The groups are shells around one centre, one inside the other: the same stretched ball of 7 dimensions in 8 sizes.
In the rows, zero is written as 128.
Some rows, each with its group after it:
[101 215 114 109 109 118 117 176 170 139 118 147 139]
Vurok
[166 192 111 140 147 173 107 150 141 121 150 102  81]
vub
[159 149 131 156 153 175 132 142 154 115 165  98  96]
gok
[128 155 113  94 145 206 144 128 140 145 154  94  82]
kopal
[100 208 138 113  99 140 148 149 175 142 136 117 131]
vub
[144 178 121 101 103 113 114 143 110 139 176 125 121]
vub
[149 174 138 166 135 127 115 160 161  96 160 103 116]
gok
[104 165  99  63 134 179 122 108 133 181 174  83 117]
Vurok
[127 167 139 111 122 179 150 121 145 128 171  73  92]
sib
[135 140 115  89 153 228 150 119 130 133 162  75  60]
Vurok
[164 102 145 147 149 177 158 144 131  94 175 109  83]
sib
[153 137 131 117 119 144 145 108 120 181 200 125 141]
Vurok
[173 122 106 133 176 180 104 157 116  88 166  97  64]
kiv
[123 107  94  85 174 208 135 136 134 150 154 115  94]
kiv
[102 183  96 114 157 167 110 151 182 156 131 112 131]
tiget
[166 185 131 162 119  97 103 183 138  93 151 145 118]
bodo
[140 205 121 116 104 112 105 134 133 155 176 110 136]
bodo
[139 179 112 133 143 152 116 179 154 109 125 138  99]
sib
[156 122 140 145 141 157 147 145 137 113 172 120 106]
gok
[155 155 129 130 144 182 133 145 134  99 161  90  71]
kopal
[133 169 111 124 139 143 112 127 152 170 173 110 144]
kopal
[145 117  99  97 174 210 124 137 120 118 163  90  65]
Vurok
[160 162 116 158 157 138  95 184 145  73 144 116  89]
sib
[158 165 112 160 156 146 109 156 160 141 152 136 128]
bodo
[144 139 139 127 119 132 142 132 130 141 184 122 131]
kopal
[173 147 119 118 142 175 117 115 105 131 198  76  81]
vub
[148 130 134 160 150 140 130 157 156 111 164 124 124]
gok
[147 174  97 124 162 180 105 168 146 112 130 116  78]
Vurok
[139 184 138 168 126 102 111 178 170  95 146 127 134]
kopal
[155 158 153 151 110 121 138 137 137 116 187 107 124]
tiget
[157 139 113 127 163 196 127 130 136 131 169  92  84]
gok
[102 198 114 109 132 171 132 128 181 175 144 102 134]
tiget
[152  96 143 161 170 194 158 138 159  98 171  92  91]
kiv
[ 71 133  97  75 170 214 144 138 179 152 128  95 109]
kiv
[184 154 148 145 117 149 137 136 109  99 190  97  79]
vub
[166 161 124 153 135 142 127 142 144 157 168 143 133]
bodo
[137 131 132 138 147 171 151 166 154 102 140 131  96]
vub
[152 163 110 153 154 117  83 158 148 118 168 113 132]
Vurok
[150 199 127 175 133 110 100 169 174 118 148 128 138]
bodo
[125 156 146 134 124 152 148 134 159 119 170  90 116]
tiget
[ 98 139 119  96 140 174 150 134 161 155 152 114 127]
gok
[109 186 121 106 137 185 132 149 164 109 136  78  83]
sib
[152 161 102 143 170 166  95 147 151 124 160  96 103]
bodo
[152 123 154 149 129 155 161 132 141 118 183 109 113]
bodo
[ 90 142 120  93 144 192 155 121 171 162 154  95 124]
tiget
[169 175 132 136 119 146 125 123 125 146 188 103 110]
kopal
[171 163 142 190 143 128 121 187 160  68 143 132  99]
sib
[124 190 138 144 110 101 121 164 166 121 151 130 146]
gok
[159 152  84 101 166 195 104 119 119 178 174 107  98]
sib
[165 175 115 106 119 153 119 130 104 150 178 116  98]
tiget
[164 218 117 136 117 124  91 141 131 136 172 101 112]
vub
[114 147 138 114 134 183 158 138 159 115 154  88  95]
tiget
[162 140 140 130 132 158 129 132 115  90 191  72  77]
Vurok
[150 226  97 122 125 124  75 138 139 165 165 108 131]
kiv
[144 213 129 130 108 136 117 133 146 144 168  98 119]
bodo
[151 110 119 104 154 216 161  98 124 179 188 102  99]
kiv
[130 162 118 123 133 133 120 167 147 120 145 136 121]
gok
[123 116 122 152 170 148 124 172 175  99 144 125 126]
kiv
[107 221 103  99 118 151 119 150 166 173 126 134 131]
sib
[156 125 126 136 156 190 144 122 140 141 179  99 100]
kopal
[153 126 120 111 149 195 146 130 122 135 170 108  83]
tiget
[116 196 144 143 102  94 123 179 168  94 140 127 135]
vub
[175 163 107 121 139 177 126 116 118 186 180 128 111]
kiv
[105 166 133 125 124 147 151 161 175 132 131 138 132]
kopal

New rows, each followed by its group:
[121 129 130 111 148 213 175 136 159 137 144 112  90]
Vurok
[102 160 122  98 121 158 155 128 163 188 152 138 152]
bodo
[146 217 142 141  92 111 123 154 147 122 158 118 122]
bodo
[189 206 146 183 107  91 100 167 133  88 173 118 111]
sib
[143 204 111 121 111 100  93 154 133 149 163 135 141]
bodo
[182 151 161 209 128  96 126 180 155  71 167 139 125]
Vurok
[166 202 106 136 134 131  85 168 128 110 150 119  93]
vub
[196 127 132 145 141 162 129 131 100 116 197 107  82]
vub
[137 211 107 133 132 131  94 169 157 124 136 123 116]
tiget
[128 124 124 103 148 190 145 129 135 121 170  86  88]
tiget
[ 88 167 111  99 142 178 146 144 182 166 128 125 133]
kopal
[134 160  90  72 146 197 120 102 119 196 179  94 106]
vub
[145 133  98 110 161 171 114 131 130 161 172 119 117]
tiget
[101 161 101  98 158 182 120 161 164 117 127 102  95]
vub
[137 196 116 150 137 115  92 175 163 107 142 120 125]
tiget
[118 163 145 172 132 104 127 173 191 103 146 128 155]
sib
[138 216 115 149 132 114  83 178 163  93 138 107 113]
Vurok
[148 131 146 148 132 156 159 138 150 131 170 124 121]
kopal
[151 177 150 171 128 130 125 167 162  73 155  97 100]
bodo
[151 168 104 134 157 155  95 166 142 103 148 107  91]
tiget
[113 187 129 117 106 118 132 152 158 150 149 136 147]
gok
[122 168 140 139 112  98 126 174 156 102 149 137 138]
bodo
[164 152 136 165 141 131 120 188 142  61 144 130  87]
sib
[129 144 114 116 151 155 111 139 141 119 172  84 108]
vub
[160 177 136 180 123  78 103 181 155 106 155 155 150]
sib
[152 185 116 133 149 182 113 150 147 104 150  81  71]
vub
[137 213  90 105 140 168  93 127 146 176 157  97 114]
sib
[142 200 153 145  96 129 144 153 153 111 155 113 111]
vub
[114 195 140 129 102 105 125 170 160 103 143 122 129]
bodo
[131 159 146 134 111 115 136 157 144 103 164 118 124]
kopal
[130 184  98 110 142 155 102 114 150 191 175 100 142]
sib
[125 177 137 157 116 100 131 163 178 145 148 157 169]
vub
[101 149 116 106 157 188 134 152 167 106 138  84  91]
vub
[152 158 120 109 122 150 131 152 114 127 159 135  96]
vub
[123 136 122 133 159 151 113 159 157  87 158  86 104]
kiv
[159 168 111  89 117 148 111 122  91 149 191 101  96]
sib
[107 159 118 125 147 163 137 170 178 120 122 131 117]
tiget
[110 163 116  94 131 147 118 145 141 122 160  93 111]
vub
[112 231 105  98 116 141  98 148 154 142 142  95 113]
Vurok
[131 105 121  81 140 190 157 119 113 147 180 107  95]
kiv
[ 80 175  78  57 151 192 120 128 162 198 135 113 129]
Vurok
[ 74 157 140 102 127 181 173 150 189 122 126 103 114]
kiv
[173 183 138 167 107  92 121 168 138 131 161 168 143]
kiv
[ 87 168 111 105 150 184 136 154 186 133 123 104 112]
tiget
[173 163 124 152 141 167 133 133 142 158 168 130 114]
sib
[111 141 109 120 163 196 146 123 181 186 150 119 139]
vub
[111 191 107  99 139 180 120 133 161 150 147  86 106]
kopal
[174 162 132 151 130 132 115 165 123  90 165 120  90]
gok
[162 157 134 131 116 126 127 150 116 116 175 127 108]
gok
[131 164 140 157 127 109 121 176 165  89 148 125 129]
kopal
[111 191 118  98 112 153 142 143 156 170 139 139 132]
bodo
[127 141 121 102 151 213 149 116 145 139 167  73  83]
bodo
[188 165  99 139 152 149  92 136 114 158 181 127 111]
Vurok
[101 212  85  86 134 147  93 129 162 197 149 110 149]
kiv
[139 173 150 139 104 142 157 126 154 157 173 120 136]
vub
